There are 10 hidden switches. A switch that is on adds its own fixed numbers to the row, and there is some noise. The rows also spread widely along 14 directions, which tell nothing about the answers.
Some rows, each with its switches (1 for on, 0 for off) after it:
[  5   8  11 -14  -3 -12  25 -29   5  23  11 -10 -15 -10  12 -26  11   0
  18  -8  -6  20   6  -4  -8  17   1 -18 -21   1 -14  -2  -6]
0 0 1 0 1 1 0 0 0 1
[ -5  19  -2  26  25  21   4  21  -4  -1  22  -5  27   0 -12   4  -6   0
 -13  17   0  18  -7 -17  -6  14  12   4  -6  -1 -12  19 -24]
0 0 1 0 0 0 0 1 0 0
[  6  11 -19  10   6  17  -2 -10  -2   1   9  -6  19 -11  -4 -14  -7  10
   3  11 -12  17 -10 -27  -5  14   2   1  -4 -23  -7   2  -2]
0 0 1 1 0 0 1 0 1 0
[-18  -1 -37  38 -14 -22   5  13   7  -2   2  13  11  -7 -12 -15  -4  21
  21  36  13  13   3  18 -16   3  10  18 -11 -17  -3   3 -10]
0 0 1 0 1 0 1 1 0 1
[-59  -7  12   9   7  17 -11 -23 -25 -14  33 -50  -2  10  29 -30 -23  10
  45  18  -1  38   8 -15 -27  20  14 -10  -7 -37  -7  -5 -18]
1 0 1 1 1 0 0 0 0 1
[  5  34 -10  17  17   5 -33 -31  21  14   4  20 -18 -20   4 -13  12  18
  -5  38   5  11 -48 -15 -14  21 -13   1 -39 -15 -27 -23   4]
1 1 1 0 1 0 1 0 1 1
[  0  35   9  -9  28 -13 -21   5  26  29 -12  31  16 -36 -41  31  30 -16
 -19  -8   9  22 -12 -10 -13  20  24  20 -36  21  -8  39 -45]
0 1 0 0 1 0 0 1 1 1
[  6  -9  -7 -11  27  20  -7 -85  -6   0 -22   9   1   0   9  10  -6 -25
   4 -17  37   5   9 -41   4  -1 -11   5  25 -24 -25 -44  53]
0 1 1 0 1 0 1 0 1 1
[ -7 -47 -23  60  -7 -37 -13  51  21  13  -9   3  58 -29 -40  16 -10 -18
 -24   3 -10  -7  -3  22   3  29 -27  36 -18  -9   6  12   6]
0 1 0 0 0 0 0 0 1 0
[ 16  32 -20  22  34  11  26  -4  11   6  31   8  30   3 -29  12   0  21
 -15  39   8  -3  -7 -23  16  -4  19 -14 -30  32 -36  18  -9]
1 1 1 1 1 1 0 1 0 0
[ 10  33  16   3  10   5   1 -24  31  -5  24   0  -6 -10  -7   1  21  14
  17  34   4  16   6   1 -14  -3  16  -4 -16   7 -18  16 -20]
0 1 0 1 0 1 0 1 0 1
[ 10  16 -10  -9 -18 -11  -3 -18  25  24 -21   3  23 -33  -2  -5   1 -16
   7  -6 -21  28  -4  -1 -21   4 -15  -5  -3 -31  -1  24   5]
1 0 0 1 0 0 0 0 0 1
[ 24 -21   2  -6  -4 -32   7 -35  19   4  25  19 -40  -6   5 -48   5  43
  44   3   3 -11 -10 -14 -25   2  -5   6 -23  -5 -20 -43  -1]
1 0 1 1 1 0 0 0 0 1
[ 31  24 -27  -1 -15 -22  22 -19  11  42 -11  42  -3 -14   7 -36  -7   2
  22 -22  13  34  -6  -6 -11 -10 -12  10  18 -28  -6 -16  10]
0 1 1 1 1 0 0 0 1 0
[-28   4  13 -22  24  32  -7 -63  16 -65   1 -37 -44 -47 -34  44  23  -6
  10  76  31 -16  37 -18 -18  -4  14 -23  -9  33 -29  -7  10]
0 0 1 0 1 0 0 0 1 1
[-16  11   9  -2  19  -4 -18  10  19   6  33  11 -11 -11 -35  21  42  -3
  -8  19   9   0   9   5  -2  27   8   7  -2  43 -29  -9   9]
1 0 1 0 1 0 1 0 0 1
[ 28  10  -6   4  -3 -25  27 -41 -28  41 -26  36   4 -25  31 -50 -21 -33
  13 -57  20  53  11 -29 -10  16  -9  35  31 -63   8 -30   5]
0 1 1 0 1 0 1 0 0 0
[-19 -25  -8  -4   8 -51  31 -47   8  13 -47  21   2 -24 -22   2 -12 -22
  30 -15  40  29  23   2 -20 -17  15   4 -36 -14  -8  26 -20]
0 0 1 1 1 0 0 0 0 1
[-12  36 -55 -21   4  24  15  25 -40   1  -3   1   3 -42 -28   3  -4  11
  -8  34   6  23  -1 -21   6  13  18 -17  30  -5  -7   0   2]
0 0 0 0 1 0 1 0 0 0
[ 39 -28  -6  -9  -2 -24  15 -52  -6  19  25   7 -11 -35   3 -51   7   5
  21 -27  -7 -16  12 -43  -3  38  -9  22  -1 -15 -17 -66  24]
1 1 1 0 1 1 1 1 1 1
[ 21  10 -22  -8   8   7  -3 -20   3  13  26  20  13   5  -7 -11   3  25
  16 -11   7  -6   0 -25  -3  -2   7   8  21   5 -16 -25  17]
1 1 0 1 1 0 0 0 1 1
[-24   6   3  19 -13  -7 -29  19   4  -6  18   4  17   6  -1   4  12   2
   7   1   3  16  22  13  -8  22  16  44  28  -9  13  -4  -1]
1 0 0 0 1 0 1 0 0 0
[-13  10 -17   2  35  16  -8  20 -16  24  30  23  11  20 -17   0   7  14
  -2 -15  21  10 -16 -16   1  14  18   7   8  23 -22 -12  -6]
0 0 1 0 1 0 0 0 1 1
[ 10   3 -41 -35   4  19   0  -8 -16  24  12  10   4   2 -17  -2  18  33
   9 -27  -8  -8  -9 -24   5  19   8   3  32   6 -16 -27  28]
0 1 1 1 0 0 0 0 0 1
[ -6 -11  16 -29  30 -22   9 -22 -21  55  16  14 -21   6   3 -38  30   9
  15 -56   5  15 -15 -15   6  49  19  18 -27   4 -19 -32 -13]
0 1 1 1 0 1 0 1 0 1
[ -1  20  11 -11  14  -8 -15 -11  14  28   2  10 -17 -39 -14  -3  26  -9
  -6  -5   0  19 -14 -11 -16  36  -2  10 -27   6 -15  -4 -17]
0 1 1 0 1 0 0 0 1 1
[ 35  41  22 -18   7   6   5 -40   0  11  13  27 -17 -30  14 -25  10 -24
   7 -34  16  33  26 -37 -23  10  12  30  39 -10   2 -19 -11]
1 0 1 0 1 0 0 0 1 0
[ -9   7 -19   2  34  25  -3 -21 -30   9 -14 -14  26 -14   5  -3 -13   2
 -21   1  -5   3 -27 -36   5  31   6  -8 -26 -20 -11   2  -3]
1 0 0 0 0 0 0 0 0 1
[-16   5  22  15  -7  -2 -10  36   0  31  53  -6  15  16  15 -29   7  -5
  20 -34 -17  40   9   5 -21  33   0  18  22  -8  -1  -1 -22]
0 0 1 0 1 0 0 0 0 1

New rows, each followed by its switches (1 for on, 0 for off):
[-42   4 -54 -29 -22   9   0 -10  -6 -14 -18 -19  13   4 -23  20   9  47
  33  30   0  -8  15   7  -4  -6  43  -8  -1   2   5  24  -3]
0 0 0 1 1 0 0 1 0 1
[ -3  -9 -21 -12   8 -37 -20  -3  19  17 -14  36  -8 -19 -37   6  28  29
   0  11   5 -16 -25   0  -5  19  15  17 -43  15 -16  -7  -7]
1 0 0 0 1 0 1 1 0 1
[-10  21 -45 -14 -22  -3  15  12   2  24  23   9  -9   2 -13 -22  19  32
  28  15   4   7   5  20  -3   2  13  -9  17  14 -12 -16  14]
0 0 1 0 1 1 0 1 1 1
[ -9 -12   4 -19   2 -34  27 -44   0  23  11   8 -37  -9  -4 -27  20  -4
  39  -3  27  23  22   9   1  10   0  -9  -4   5 -29 -34  22]
0 1 1 1 1 1 1 0 0 1
[ 32  -5 -13  46  16   0  31 -12  -1   5  35 -14  30 -33  -8 -23 -15  -6
  -9  16 -13  -2   8 -23   0  24 -23   0  -8  -7 -23 -15  11]
1 1 1 1 0 1 0 0 0 1
[ -2  49 -27  -2 -14   8 -33   5  35 -18   7  36 -17  -6 -25  23  36  33
  14  46  22   5   6  21 -18 -16  24  24  26  19  -1   5  -2]
0 0 0 0 1 0 1 0 1 1
[ -6 -32 -16 -50  -3 -20  17  18 -29  39  22   6 -16 -14 -18 -47   8  12
  36 -44  -3  14   3 -15   1  27  10  -1  27  -4  -9 -40   8]
0 0 0 1 0 0 0 1 1 0
[  4  21 -28  15  -1   3  -8 -46  -9  13   2  30   2  -4  21 -30 -13  -3
  30  -5  28  37   3 -17 -16  -3  -7  23  40 -47 -10 -40  29]
1 1 1 1 1 0 1 0 1 1
[  3  18 -24 -18  38   4  -9 -12  -4   4 -11  39  11 -12 -35  21   9  13
  -5   5  27   5 -14 -33  -3  -3  30   9  -6   8 -18   8 -15]
0 0 0 0 1 0 1 1 0 1
[ -4   1 -50  29  10 -20   9  -1  14  40 -19  35  40  16 -21  16   7  13
 -20   2  18 -13 -18  14  19   4  -5   9 -21  15 -23  -3  31]
1 1 1 0 1 0 0 1 0 1
[-10   1 -20  14   0 -20 -24   5   0  36  -1  34  32  -7  -6 -10  -4 -19
   6 -40   8  34  -3  -9 -16  20  -2  38  18 -27   1  -6   1]
1 0 1 0 1 0 1 0 1 1
[-34   2   2 -21  16 -20  13 -18 -16   4  -2  10 -36 -26 -21  -5  24  -6
  26   4  42  26  26  10 -16  17  30  13   5   9 -13 -12 -13]
0 1 1 0 0 0 0 1 0 1
[ 17  11 -24   9 -12   2  -9 -31  45 -21  -8  24   6 -24 -33  31  20 -11
   5  34  25  -7  32   4 -13 -20  -6  18  32  10 -14  -7  37]
0 0 1 0 1 0 1 1 1 1
[-52  -4 -13 -29   0  -5 -44   1   0 -19   0   6 -57 -27 -26  -2  20  18
  36  35  25  27 -14   9 -29  11  10   8  13 -15  -9 -32   2]
0 0 1 0 0 0 1 0 1 0
[ -7  -4   3  19   0 -12 -10 -21  27 -19  22   3   1  20 -14   8  23  32
  11  24  12 -19  15   7   2   6  26  25 -23  22 -13  -6   4]
1 1 1 0 0 0 1 0 1 0
[ -7 -11 -20 -20   6 -24 -21  -5  18  16   2  24  -4 -15 -33  -1  18  19
  24   6   9   5 -20  -1  -8   5   8   4 -13  -1 -20 -15   7]
0 1 0 0 0 1 1 1 1 1
[ -7  10 -24 -17  15  21 -16 -34  -4   3  -1  13 -15   3  -1  -3   3  20
  18   5  18   8 -17 -24 -13  -1   3   2  15 -16 -19 -29  14]
0 0 1 1 1 0 0 1 0 1
[-33  17 -26  -6  -7 -19 -44  -4  15  13 -30  36   7  27 -10  23  26  29
   9 -10  23  11 -15  23   2   3  39  47 -13  -5  18  15 -11]
0 0 0 0 1 1 1 0 1 0
[ 13 -17 -18  41   6 -28  52   0   0  26   1   9  44   9  -5 -10 -16  -7
  -2  -7  17  -1  22  11  19  -2  -3  -4 -16   9 -15   9   9]
0 1 0 0 1 0 0 0 0 1
[-28  16 -14  26 -31 -15   5  17  27   5 -10  -5   8  18   1   4  18  16
   9  26  -1  14  10  52  -4   1  11  10 -13   4  10  31  -4]
0 0 1 0 0 0 0 0 0 0
[ 41  17   3  -4  -6  -7 -31 -25  41 -10  39  48 -52  -9  -5 -27  35  41
  39   9  21  -6  -9  -4 -37  -8  -1  41  32   0 -13 -57   9]
0 1 1 0 0 1 0 1 1 1
[ 26   6 -28   4  -7   0  40 -34  -1  12   0   4   9 -14   5 -31 -13  10
  20   3   2   8  12 -20  -8  -6  -1  -7   4 -18 -12  -9   6]
0 0 1 1 1 0 0 1 0 1
[-27  -7  -8 -23 -32  -7  -9 -10  11  -8   1 -18   1   6  -4   6  15   6
  33  -7   5   8  38  18  -4  -1  20  13  32  -1  14   0  15]
0 0 0 0 1 1 0 0 1 0
[ -9 -47 -20  11  -3 -19 -18  17   8  20  22 -15  32 -13 -36   9  26   9
 -10  -4 -22 -34   1   1  24  51  -8  20 -18  20 -12 -27  28]
0 1 0 0 1 1 1 1 1 1
[ 15  29  36   1  34  10 -35 -58  10  -3   8  15 -27 -32  14 -17  15 -10
  -2   4  10  21 -19 -46 -28  32   4  25 -31 -20 -15 -19 -26]
1 0 1 0 1 0 1 0 1 1
[ 18 -30  11 -19   4 -29  22 -37 -22  -6  33  -2 -39 -49  -1 -64  -5   4
  47  -4  13  11  25 -34 -24  21   2   1   9 -23 -17 -58   3]
1 1 0 0 0 0 1 0 1 1
[ -9   5 -35   7 -14 -29  11  21 -14  55  -2  36  17  40  14 -34   4  37
  17 -45   9  16 -17  14   8  15  21  33   2 -13   7 -13  -5]
0 1 1 0 1 0 0 1 0 0
[  2   9  12 -20  29  35 -28 -25   2 -26  21   4 -19   0 -14  20  22   9
  -2  12  23 -15   8 -31   1   6  20  17  27  20 -12 -31  12]
0 0 0 0 1 0 0 1 1 0
[  1  28  19   6  40  -4  58 -73 -23   9  12  -1 -31  -1  20 -39  15  -4
  12  24  43  15  30  -4  22  13  31 -22 -40  21 -34 -20   3]
1 1 0 1 0 0 1 0 1 1
[ 25  -9   7 -37  -1 -13  -1 -59  13 -24   5   7 -56 -50 -18 -23  23  16
  34  12   6  -3  13 -30 -22  10   8  13  -4  -7 -11 -37   0]
0 0 1 1 0 1 1 0 1 0
[ 33  -1  13   4   7 -25  40 -21  -4  29   5  -1   4 -27   0 -25   9  -8
  -6 -20  -5   4  16 -11  16  30   1  10 -24   7  -6  -7 -10]
0 1 0 1 1 1 0 0 0 0
[ 13  13  -4  30   3  -6  13 -16 -10  18   7   7  -5  -2  20 -27  14  18
  -7  -9   5  -3   1   1   3  39   7  34 -16  -3   1 -25  -6]
0 1 1 0 1 0 0 0 0 1
[ 57  20 -29  -2  -4  -2   2  -9   9   9  20  33   4 -45 -19 -27   4  24
  11  -1  -9  -3  -5 -32 -20   4  -5  16  22 -10  -9 -24   4]
1 1 0 1 0 0 0 0 1 1
[-10   6 -14   9   4  -1  -3 -14 -16  15   4   5  14 -17  -3  -1  15 -14
  -7 -19  13   7  25  -8  -3  36  11  41  29  -5   0 -24  15]
1 1 1 0 1 0 0 1 0 1
[  5  -6 -32  22 -20 -22  13 -41  -1   3 -38  -6  -5 -27   8 -26  10  31
  10  16   0 -17   3  14   0  25   9  25 -43 -22  15  -8  -2]
0 1 0 1 0 0 0 0 1 1
[-12  12 -34  12  -9  -5  13 -17   0 -10  -1  10 -31 -21  -8 -21  15  20
  20  48  28   6   9  22  -8   2   7  -1   0  -2 -13 -24  17]
0 0 1 0 0 0 1 0 1 1
[-22   2 -16  -7 -18 -32 -12  -4  45  18  -5  14  -2 -17 -29   6  16   6
  27  22   0  19  -6  22 -28  -7  -5  -7 -19   2 -20  15   2]
1 0 1 1 1 0 0 1 0 1
[ 27 -10 -14  -4 -38  -5 -21  27  21  14  33 -11  20 -17  -6 -15  15  43
   9 -11 -54 -19 -10 -11 -13  34 -11  17   6  -7   7 -10  -1]
0 1 0 0 1 0 0 0 0 1
[-13  34 -27   2  -2  11 -18  -4  -3  11   6   5  29  -3  -1  -4   0  19
   7  14  -5  21 -12 -16  -8  12  20   8   1 -24  -6   9  -7]
1 1 0 0 1 0 1 1 0 1
[-12   2 -12  48   3 -16  12  -5  15  14   9   6  31  23   1 -16   6   5
  15  19  14  13   9  30  10   2  13  13 -25  -5  -6  12   0]
0 0 0 1 0 1 1 1 1 1
[-14  36   2 -23   4  10 -18 -11   8  10  11  24 -24   5   5  -5  13   8
  27  -5  22  39  -6  -4 -31  -7  13   6  27  -8 -10  -5 -11]
0 0 1 0 1 0 0 0 0 1
